There are 4 ways to turn a row about zero (a turn may also mirror it). The second row of each pair is the first, turned, with some noise. The first 36 pairs use one turn. New pairs use 2 turns, one after the other, and a turn may come again.
In the rows, zero is written as 128.
Known pairs, each followed by its turns in order:
[144  96  97 149 105 165 145  96]
[120 158 113  98 177 128 135  96] => Deg

[185 162 184 107 177 135 139 172]
[120 121 127  91 212 182 152 143] => dovi

[ 83 102 142 117 121 163 120 150]
[ 78 142 135 132 136 101 109 101] => mevap

[124  68 116 157  95 109 168 111]
[157 151 131 127 110  95  62 152] => mevap

[111 135 128 208  94 131  80  48]
[104 109 147  99 131 187 178  34] => Deg

[145 189  97 129 118 118 124 114]
[135 119 100 121 130 135  82 178] => gil

[208 119 135 114 208 123 141  81]
[109 144 130 138  34  75  79 105] => gil

[136 136 208 129 148 125 141 100]
[ 92 117 111 157 189 125 163 114] => dovi

[ 91 155 188 154  94  88 140 141]
[ 84  70  82 117 126 106 154 109] => dovi

[166 111 165  99 124 153 152 132]
[113 137 117 103  81 152 140  89] => gil

[134 119 155 159 114 111 117  72]
[171 144 185 120 124 134 117 130] => mevap

[105 128 154 104  78 142 120  86]
[147 145 149 131 147 194 113 114] => Deg

[143  78 124 159 168 141 159 144]
[144 126 153 160 116 191 153 124] => dovi

[129  70 145  90  77  98 125 122]
[144 189 112 118 115 142  72 100] => mevap

[172 115 125 180  76  85 132 103]
[128  63  88 181 128 147 102 107] => gil

[169  99 139 121 120 143 140 128]
[111 119 134 130  96 151 126  92] => gil

[100 112 120 118  89 109 100 134]
[104 175 129 107 134 143 106 138] => mevap

[ 81  77 124 152 142 145 138 114]
[ 97 127 165 145 106  97  85 129] => mevap

[ 83 122 130 131 136 127 208 128]
[164 102 154  75 155 110  87 146] => Deg

[111 118 136 128 136 162 134 115]
[134 134 128  98 146 149 143 144] => Deg

[156 122 145 134 194 142 109 112]
[121  99 108 140 142 121 189 158] => Deg

[189 132  92 130 123  88 136 172]
[115 142 109 172 116  56 112 109] => Deg

[ 96  93 179 115 105 148  99 140]
[100 177 150 133 138 111 115  78] => mevap

[144 131 120 165 145 133  95 182]
[162 127  87 102 117 178 123 134] => dovi

[145  58 143 157 156 134 205 113]
[161 114 149 130  99 105 113  25] => gil

[126  92 130 138 152 140 120 179]
[ 79 134 126 116 126 104 129 168] => Deg

[116 135 140 135 117 143 116 120]
[122 133 147 122 145 124 130 122] => mevap

[110 138 115 109 120 161 163 120]
[152 121 144  78 125 138 126 127] => gil

[134  48 123 136 193 136 117 165]
[199 108 146 175 133 194 141 137] => dovi

[102 111 155 100 113 138 130 137]
[139 107 132 133 135  99 159 143] => dovi

[109  63 161 126 106 143 110 120]
[109 103 150 135 129 129 191  93] => gil

[154 109 101 149 100  82 125 182]
[123  91 117 111  87 169 100 167] => dovi

[121 152 127 147 133 165 107 131]
[130 146 128 105 106 139 164 129] => Deg

[136 140  48 111 131  55  72 184]
[172  88 118  85 100 145  23 150] => dovi

[120  93 120 157 109 140 132 139]
[121 146 133 147 137  98  99 145] => mevap

[107 107 134  94 118 123 114 178]
[131 164 148 142 137 161 168 130] => gil

New pairs. What belongs after each?
[183 194 133 146 136 163 123 122]
[158  88 103 180  85  96 116 122] => mevap mevap

[129 123 125 132 184 151 128 108]
[159  88 160 140 139 128 150 120] => dovi mevap

[185 105 131 100 140 160 141 170]
[119 111  95  96 137  97 151  70] => mevap Deg

[128 208 114 208 182  84 137 112]
[159 126  63  91 150 226 157 100] => dovi Deg

[145 133  94 143 126 153 110 111]
[111 143 139 144 141 121 171 128] => gil gil

[117 111 208 156 140 104 126 197]
[203 102  56 133 130 133 102 149] => mevap gil

[139  94 134 105 124  48 153 115]
[166 128  82 190 121 159 109 113] => Deg dovi

[168 132  69 137 120 208 100 184]
[116  94  82  28 137 147 152 163] => Deg mevap

[107 120 144 104 113  97  99 128]
[147 106 126 149 114 154  98 142] => dovi dovi

[133  85 102 122 177 147 193 113]
[101  89  70 146  76 127 163 141] => gil gil

[191 114 117 163  48  90 101 125]
[141  91  82 159 157 138 221 141] => mevap mevap

[132 156 148 159  48 161 137  85]
[136  84 104 191 127 119 168 186] => mevap Deg

[121 156 168 126 181  48 148 128]
[ 40 122 155 147 176 114 113 123] => Deg Deg

[ 48 133 121 120 138  99 125 123]
[ 99 121 131 196 123 125  92 152] => dovi dovi

[120  78 128  66 129 142 112 145]
[115  98 115 122 153 192 136 160] => dovi dovi

[130 138 132  64  97  95  92 144]
[102  63 129 109 174 151 120 119] => mevap mevap

[124 199 149 114 141 137 117 126]
[144 127 170 131 166 106  88 100] => dovi dovi

[151 135 153 128 146 119 103 145]
[114 128 162 106 129 109 113 118] => Deg Deg

[119 143 208 137 134  66 138 174]
[184 124  93  95 117  75 147  65] => gil Deg

[ 85 141 118 131  74 101 122 194]
[ 99 166 100 157 157 132  54 128] => dovi Deg

[122 142  48 129 109 143  81 208]
[ 68 199 115  79 172  91 142 113] => gil gil

[208 136 117  98 103 169 104 118]
[152 128  92 103 155 107  46 138] => Deg gil

[128 134 131 136 140 128 128  97]
[122 136 116 133 128 122 119  99] => dovi dovi

[151 153  48 123 117 117 118 142]
[100 148 131 123  93 101  59 122] => Deg dovi

[138 121 124 118 112  93 193 137]
[148 159 148 154  99 165 166 132] => Deg mevap

[106  48 177 139  94 130 125  66]
[ 90  94 180  79 122  72 117  70] => dovi Deg

[140  62  48 105 137 155 111 146]
[163 149 182 132 158 117  97 208] => Deg gil

[148 148 137 123  73 162 112 104]
[ 93 179 121 106 152 123 145  98] => Deg dovi

[ 93 102 172 119 132  75 127  67]
[ 88 151  92 123 165  73 142 177] => mevap dovi

[111 164 110 101 208  85 123 139]
[ 65 160 111 136 157  91  77 100] => Deg Deg

[118  74  77 128 135 117  98 156]
[ 66 109 114 149 127 175 116 108] => dovi gil

[127 197 107 150 124 105  92 127]
[108  98  77 132 119  86 130  86] => mevap mevap

[168 142 129 128 124 155 120 111]
[133 149 135 150 142 168 134 121] => mevap dovi

[113 121 109 129 100 131 133  91]
[101 105  97 124 113 112 114 120] => dovi dovi

[ 96 112 125 159 151 120 131 131]
[159 122 148 140 147 126  95 139] => dovi mevap

[ 49  62 140 113 147 129 146 115]
[127 106  64 148 114  45 114 133] => mevap dovi

[130 197 129  87 136 119 141 114]
[148  75 105 155 118 164 120 164] => dovi Deg

[110 153 171  95 137 158 121  79]
[107  99 144 136 151 149  94  67] => dovi dovi

[124 107  51 112 137 106 133 133]
[104 131 126 129 121 190 109 175] => Deg mevap

[162 116 124  75 149 127 128 135]
[106 123 117 113  99  79 140 112] => Deg Deg

[ 93 109  90  98 134 129 131 133]
[110 136 168 140 131 145 125 167] => Deg gil

[122 130 122 140 157 170 113  96]
[153 144 121 153 120 126 176 140] => gil gil

[146 123 134  92  76  99 134 147]
[127 174 136 116  93 144 168 142] => gil dovi

[176 178 127 189 168 136 158 107]
[135 143 129 170  97 156 115  42] => mevap gil

[ 97 164 117 152 119 155 133 130]
[148 128 104 106 152 149 116  91] => Deg mevap

[105 125  94 109 144 131 132 152]
[157 119 133 125  89 109 129 122] => mevap dovi

[ 64  99  86  99  88 112 103  83]
[192 139  82 104 162  66 148 137] => mevap dovi

[134 164 114 116 133 182 107 112]
[116  99 117  97 166 131 148 165] => mevap Deg

[ 89  98 123 132 161 164 138 118]
[153  93 152 171 147 140 119 146] => gil Deg

[117 109 153  96 114 119 147  95]
[151 140 110 156 151 102 137 100] => dovi gil

[161 149 128  83 123  80 117 197]
[150 182 144  88  76 109 171 105] => gil Deg

[ 94 112  48 103 153  66  71  70]
[104 227 160  86  95 176 137 177] => mevap Deg

[ 90 125 189 193 158 133 145 119]
[124 120 166 138 178 145  98 199] => Deg Deg

[120 114 128 136 137 133 118 150]
[118 121 136 128 116 145 114 114] => dovi gil

[139 106 150 171 117 129 118 105]
[108 144  79 143 124 122 123 116] => mevap gil

[ 92 135 128 164  50 106 127 208]
[190 200 108 134 137 134 108 200] => mevap gil

[125 140 130 149 134 141 135 107]
[141 117 136 141 133 124 103 137] => gil dovi

[135 116  67 107 123  91  54 128]
[141  89  68 112 103 173 185 121] => gil dovi

